The same things were measured in two ways. Each way mixes the same 11 hidden numbers, adds some noise and spreads widely along 7 directions of its own, which tell nothing about the thing.
In the rows, 128 means zero.
Some things both ways: the first way, then the second way.
[ 82 151 104 167 157 100 134  95  87 102 130 115 115 113 129 109 113 134
 118 122  93]
[128 134 108 124 104 151  92 129 157 146 137 117 155 137  97 108 131 103
 176 126 105 159 140 105 145 124 159 134 130 109]

[110 149 103 164 128 131  93 126 128 106 136 136 165 165  97 137 120 116
 103 148 131]
[142 121 139 126 142 148 113 147 143 152 129 109 134 123 101 120 126 121
 130 137 122 140 146 143 117 120 143 125 132 120]

[108 115 109 156 156 136  98 163 116 106 169 139 141 151 115 137 106 122
 153 105 141]
[127 162  96 130 144 112 166 156 153 126 151 155 160 131  76 127 150  77
 188 124 105 178 148 145  99 105 127 133 135  70]

[179 111 108 138 123 148  82 110 162 145 114 181 127 132  69 112 102 193
 105 167 125]
[137 116 184  82 135 123  96 100 113 114 136 130 121 152 121 117 148 157
  85 173 182 134 133 141 148 149 127 116 118 148]

[133 132 169  98 132 152 122  99 130 147 136 107 148  96 143  97 123  84
 137 114 127]
[139 148 169 134 153 171  99 153 139 147 150  68 138  97  90 101 144 135
  87 146 139 103 154 157 116 136 141 141 111 123]

[121 127 104 184 127 142 124 130  93  82 115 154 147  76 123 124 113 105
 125 224 117]
[153 132 132 134 139 104 160 158  66 126  76 144  96 155 187 166 138 124
  94  95 118 114 136 115 125 131 129  99 121 146]

[150 127 126 156 130 149 103 143 172 124 137 179 143 156  72 121 135 123
 122 167 138]
[107 138 112 143  72 115 117 114 136 154 140 123 127 160 120 143 107 133
 168  70  70 124 109  89 151  90 139 138 142 129]

[168 121 115 130 118 157 159 172 159 136 116 100 175 138 111 101  90 175
 183 187  83]
[161 113  72 160 117 131 173 127 122 115  94 139 110  89 164 133 122 125
 179  93 137  92  82 117 123 116 124 103 146 166]

[116  60 228  29 136 181 178  64 141 136  89 131  90  37 165 146 153 171
 167 127  63]
[118  99  97 139  88 123 132 136 153 137 146 112 100 107 121  71 125 137
 152  96 126 102  97 110 125 113 134 123 140 132]

[149 137 145 127 100 164  71 201 135 178 158 152 160 136  77  56 183  72
 135 115 200]
[128 149 111 124  82 102 153 125 138 127 138 173 117 152 132 153 123 117
 135  99 106 149 117  91 149 130 139 125 129 117]

[ 67 136 172 148 141 131 145 135 114 145 146  84  78  89 160 100 135 152
 130 131 139]
[143 109 166  91 136 127 124 134  69 142 110  91 127 178 124 140 179 140
 130 141 114 160 177 130 138 145 134  86 144 158]

[174 132 133 116 123 158 110 163 132 144 156 137 116  94  90 104  88 181
 153 186 126]
[155 108 174 130 121 170 126 135 127 128 127 137 130  98 132 110 159  97
 108 181 194 159 169 169 104 197 126 104 118 126]

[181 147 141 100 116 116  90  90 146 156 117  86 146 132 120  98  82 129
  72 115 147]
[138 167 136  95 118 108 111 158 173 156 156  91 126 162  56  76 176 136
 148 129 108 139 146 102 155 118 163 118 127 135]

[127 129 115 162 127 166 121 131 143 115 121 176 128 124  90 133 138 161
 169 202 127]
[118 166 119 136 141  90 122 160 125 121 108 121 127 148 137  86 165 122
 107 113 128  97 140 127 134 118 125 114 125 136]

[164 181  99  60 114 183 122 154 142 126  84 110 134  74 113 115  87 218
 146 164 100]
[141  84 112 116 155 158 142 142  88 130 137 112  70  86 161 143  98 135
  83 110 123 143  92 107 115 116 152 127 122 124]

[109 141 145 102 120 175 141 128 174 168  91 120  99 113 112 109 142 195
 158 157 103]
[124 122 148  77 142 117 101 111 101 132 135 101 134 149 123 148 135 173
  93 137 104 139 138 133 170 142 149 112 150 154]

[161 134 138  99 124 162 132 176 163 166 138  89 123 129  96 108 114 166
 164 179 122]
[123 135  48 192  75 139 175 141 158 135 118 173 141  90 155 138 101  71
 188  89  96 150 128 115 103 124 127 114 148 108]

[ 65  68 183 137 156 115 113  73  78 119 134 121 105 104 176 131 164  91
 110  68 147]
[109 113 165 104 158 128 118 119 106 129 161  83 159 141  82 113 148 152
 113 155 119 130 164 169 111 114 110 137 132 110]

[126 119 165 148  92 127 105 119 133 149 118 128 128 149 105 125 125 133
 120 149 174]
[106 129 190 108 133 135  61 107 125 142 145  68 149 131  97  89 144 173
  95 159 152 107 164 185 136 143 125 123 140 147]

[128  85 156 122 138 173 160 133 161 123 142 176 129 106  85 125 150 124
 182 157  95]
[164 171 124 137 124 125 143 156 124 140 110 115 105 125 129 121 163 123
 131 112 141 113 125 109 134 125 150  93 123 171]

[ 85 156 159 134 130 118 105 157 129 145 144 100 104 147 121 103 137  88
  95  93 167]
[ 88 155 161 114 119 107  92 115 130 134 172  71 190 127  91  96 146 169
 123 140  99 107 189 194 131 165 138 150 126 100]

[135 147 152  86 163 137 108 113 151 141 141 114  98 112 125 111 148 136
 114 101 135]
[119  98  91 168  73 134 135 143 133 128 124 137  99 112 154  78 121 104
 140  75 133  87  82  83 119 102 122 129 127 130]

[187 133 130 110 101 161 150 126 201 149 106 151 159 107  74 114  90 172
 155 192  88]
[152  94 165  97 133 148 127  86 131  93 147 180 168  91 149 154 132 124
  96 209 182 158 120 163 140 208 139 128 107 132]

[115 116 118 122 179 143 125  62 124  74 120 165  94 143  87 132 114 178
  59 119  68]
[121 123 125 152 128 173 116 106  45 142 117  40  44 104 177 151  90 186
  84  70 120  92 116  92 124  80 122 120 133 170]

[ 77  67 181 162 106 119 124  64  83  99 120 132 150 154 121 145 150  80
  73 120 143]
[154 119 155 129 164 171 118 132  84 158 105  63  84 118 129 145 125 157
 100 140 144 142 163 144 107 107 130  85 144 174]

[ 91 113 162 110 155 134 177  74  97  71 123 128  98  37 161 157  89 136
 141 135  74]
[155 107 122 111 119 140 142 158 124 127 130 145 110 114 122  97 165  89
 145 139 163 165 127 121 113 154 150  98 128 123]

[ 94 166 161 164  96 186 144 134 180 125 185 185 189  98  77 104 125  94
 135 158 112]
[171 106 189 147 107 210  94 101 109 157 116 129  93 131 148 179  92  99
 124 153 169 176 138 101 107 127 142 136  82 122]

[140 138 161 136  65 158 188 138  88  93 130 119 210  84 113 114 109 131
 194 202 100]
[126 104 149 139  96 165 118  88 174 130 162 121 147  76 113 118 117 143
 138 160 149 125 124 163 137 174 120 140 139 135]

[103 157  87 165 144 117 114 157  93 100 159 106 146 131 108 126 133 146
 135 158 120]
[128 109 102 157  81 110 153 115 125 126  99 171 106 147 165 160  97 123
 155  68 106 102  84  98 142 103 107 130 149 134]

Other things, the second way, with their names:
(349): [132 129 149 138 129 137 105 102 123 127 121 123 110 116 142 148  93 157
 116 110 145  90  98 143 133 112 122 147 125 131]
(199): [122 115 148 120  97 165  74  83 109 150 116  95 126 142 125 155 110 161
 138 109 120 129 128 129 169 125 128 109 178 171]
(363): [143 128 143 105 144  83 162 120 111  84 125 160 151 121 150 135 153 161
  78 145 153  70 105 156 150 168 115 126 123 152]
(278): [163 117 165 102 156 173 111 130 107 146 140  77 122 118 114 135 142 143
  95 170 136 151 151 119 130 140 161 117 103 153]
(68): [121 133 143 138 104 193  60 100 107 172 129  66  94 152 105 141  95 136
 150  96 116 151 132  84 136  60 139 130 138 138]
(436): [147  80 137 138 114 219  89 130 105 182 133  67  70  97 115 132  97 126
 131 102 131 152 103  99 113  81 154 103 155 162]
(63): [100  90  75 152  95 119 178 118 118 103 129 215 129 143 164 171 100  60
 173  91  88 187 100  94 119 108  93 148 144  65]
(296): [113 102 134 134  90 124 136  89 119 125 152 140 110 129 139 142  95 143
 141 110 126 129 106 120 119 112 115 146 122 111]
(154): [117 138 135 120 123 111 133 124 112 139 152 106 164 145  97 126 142 137
 149 128 101 133 153 147 113 108 135 122 130 124]
(292): [130 147 161  90 107  98 119 115 158 141 142 127 159 176  69 134 150 165
 132 136 110 120 151 145 169 139 127 121 157 142]
(398): [150 137 137  85 142 134 106 118 158 139 154 135 163 121  79 139 122 135
 139 169 131 165 134 150 138 139 173 127 125 118]
(321): [129  95  92 121  99  89 150 129 136  95 108 217 133 144 138 101 145  82
 177 113 166 136  84 130 123 124 108 108 156 111]
(115): [135 145  95 134 118  84 154 146 117 115  99 139  96 134 160 128 123 150
 127  67 111  78 109 119 143 128 128 127 136 125]
(76): [ 97 134 147 106 164 104 140 150 107 119 158 126 148 130 122 144 151 114
 105 129  81 169 165 172 122 160 124 149 129  62]
(99): [110 142 144 166 137 170  46 154 107 163 109  34  94 111 142  75 108 151
  76  84 129  60 136 126 116  85 143 137 117 141]
(426): [118 115 169 105 133 109 120  99 109 112 140 141 145 145 122 144 132 156
 100 137 142 107 115 159 141 131 107 136 138 132]
(395): [133 118  77 129 143  94 204 174 138 105 130 164 136 116 146 121 178  77
 160 125  80 170 134 117 130 165 126 118 133  98]
(171): [132 141 134 101 102  94 120 130 158 128 140 139 159 142  88  88 173 132
 167 138 142 127 138 156 144 155 142 104 149 138]
(460): [148  89 167  87 150 160  89 142 127 165 141 116 146 135  77 145 125 129
 104 142 122 144 107 146 136 106 159 113 159 145]
(358): [132 140 108 101 101  71 153 142 152 100 135 159 117 136 148  68 178 131
 111 153 150 137 145 109 154 193 145 103 109 135]
(325): [111 151 127 143 150 152 119 145 122 140 148  95 131 115 115 127 123 116
  89 126 105 138 149 123 117 101 128 138 121 111]
(230): [162 110 177  93 158 134 133 132  86 135 115 106 101 139 120 133 153 159
  84 162 174 133 151 154 116 134 129  80 137 172]
(314): [ 92 181  95 182  82 108 117 131 144 145 131 103 107 158 117  97 118 115
 191  50  91  99 120  88 118  52 112 153 120 101]
(390): [156  77 143 151 168 183 107 126 120 118  82 120 120  99 158 128 115 112
 124 151 170 109 124 155 115 135  99 133 129 130]
(232): [131 124 156 135 153 129 139 129  95 102 112 153 129 126 170 158 137 113
  78 140 141 125 132 142 129 156 105 138 111 114]
(189): [165  96 163  95 202 147 163 148  85 116 125 133 143 107 138 186 156 121
  80 172 120 158 130 158 130 165 134 115 130 137]
(472): [136 108 134 103  96 104 119 107  94 123  87 135 108 191 158 152 139 151
 158  97 110 131 139 104 172 148 121 111 152 143]
(351): [117 100 143 167 140 167 119  99 116 116 138 123 134 111 146 132  97 107
 126 149 143 128 120 126  92  94  98 166  88  97]
(224): [156 123  91 164 182 140 168 149 113 102 108 158 131  81 159 117 109  83
 121 162 175 130 124 140  53  91 123 125  77 103]
(434): [164 121 170  80 175 127 135 142 150 129 143 129 145 141  82 139 148 140
  92 184 133 146 148 148 136 148 141 135 112 118]
(239): [118  60 162 108  87 158  96  77 107 143 146 126 120 121 128 161  96 159
 133 110 128 130  85 144 150 132 125 124 176 151]
(157): [123 111 142  80 107  92 136 125 167 139 156 151 171 189  49 135 159 127
 186 126  80 159 129 135 163 121 122 129 175 111]
(14): [126 148 131  97  95 124  97 100 194 149 171 122 191 161  42 105 139 132
 192 169 109 170 162 127 149 122 155 132 131 118]
(475): [115 179  52 167 141  96 177 129 106  84 139 145 135  97 165 130 114 107
 154  88 106 103 101 104 101  91 130 165  82  80]
(114): [123 150 108 144 145 118 138 125 102 111 106 137 143 160 149 143 139 103
 137 131 112 145 150 102 126  99 111 127 111 119]
(9): [125 113 178  99 157 142 106 110 127 138 164  74 136 118  97 129 119 184
  73 164 121 113 144 160 134 132 134 144 120 135]
(366): [162 105 155  88 119 113 136 112 137  99 129 179 135 147 122 114 163 123
 118 175 188 134 105 118 148 160 129 114 113 148]
(360): [158 155 114 111 135  79 165 153 136 117  94 188 132 184 122 146 172  94
 152 124 122 149 120  99 153 116 126  94 138 146]
(12): [135 172 100 145 176 126 143 149 111 108 117 124 115 120 144 121 138 100
 122 133 136 143 142 116 104  99 128 133  94 104]

Some of these things the first way, each followed by its name:
[143 170 156  79 101 114 133  82 117 133  98  76 116  88 116 106 107 153
  52 132 122] | (358)
[113  75 182 105 152 144 139  69 105 114 119 135 103  57 174 143 124 153
 155 141  94] | (63)
[152 153 119 155 112 155  71 181 189 161 152 147 170 188  80 104 127 121
 131 139 185] | (426)
[119 131 139 114 143 108 170  88  69  49 111  93 133  81 157 163  92 161
 129 164  71] | (395)
[134 139 115 153 114 107 105  95 108 113 124  80 149 129 124 133  71 124
  59 148 153] | (230)
[146 167 110 136 101 121 100 164 100 116 146 106 160 112 102 108  92 149
  99 137 160] | (296)
[107 167 102 134 162 150 119 143 181 178 158 100  79 144  94 100 130 243
 147 132 109] | (114)
[152 136  92 133 152  67  82 132  65 145 140  25 118 112 173 113  69 180
 120 119 148] | (157)
[187  90 136 109 150 103 105  55 163 133  94 111 153 138 127 123  96  86
  64 132 108] | (363)
[ 98 139 130 118 147 135 156 107  87 107 141 108 101  48 143 138 123 180
 176 159  84] | (232)
[141 106 103 174 146 117  84 155 142 121 145 156 121 162  85 125 121 119
 100 135 165] | (154)
[ 68 113 189  76 143 155  98 175 109 144 149 140  71 107 135 137 189 141
 168  75 155] | (76)
[ 96 153 123 140  94 144 158 115 140 121 102 102 178  95 127 126  88 105
 144 147 100] | (398)
[117 162 137 145 112 176 120 145 176 141 138 160 172 146  80  81 156 108
 121 131 133] | (278)
[ 87 133 149 152 113 119 135 143 112 159 156  73 146 114 141 110 154 108
 169 119 162] | (360)
[139 136  93 119 147 112 121 133 103 145 145 101 108  71 115  99 120 197
 151 121 112] | (366)
[174 106 169  92 125 107  96 112 105 176 139  73 107  93 148  94  84 159
 118 112 155] | (314)
[139  73 145 151 135 167  97 115 150 153 131 166 156 140 106  99 154 110
 136 164 118] | (292)
[ 98 130 140 122 135 132 136 110  94 102 133 116 117 107 125 139 126 148
 142 117 127] | (436)
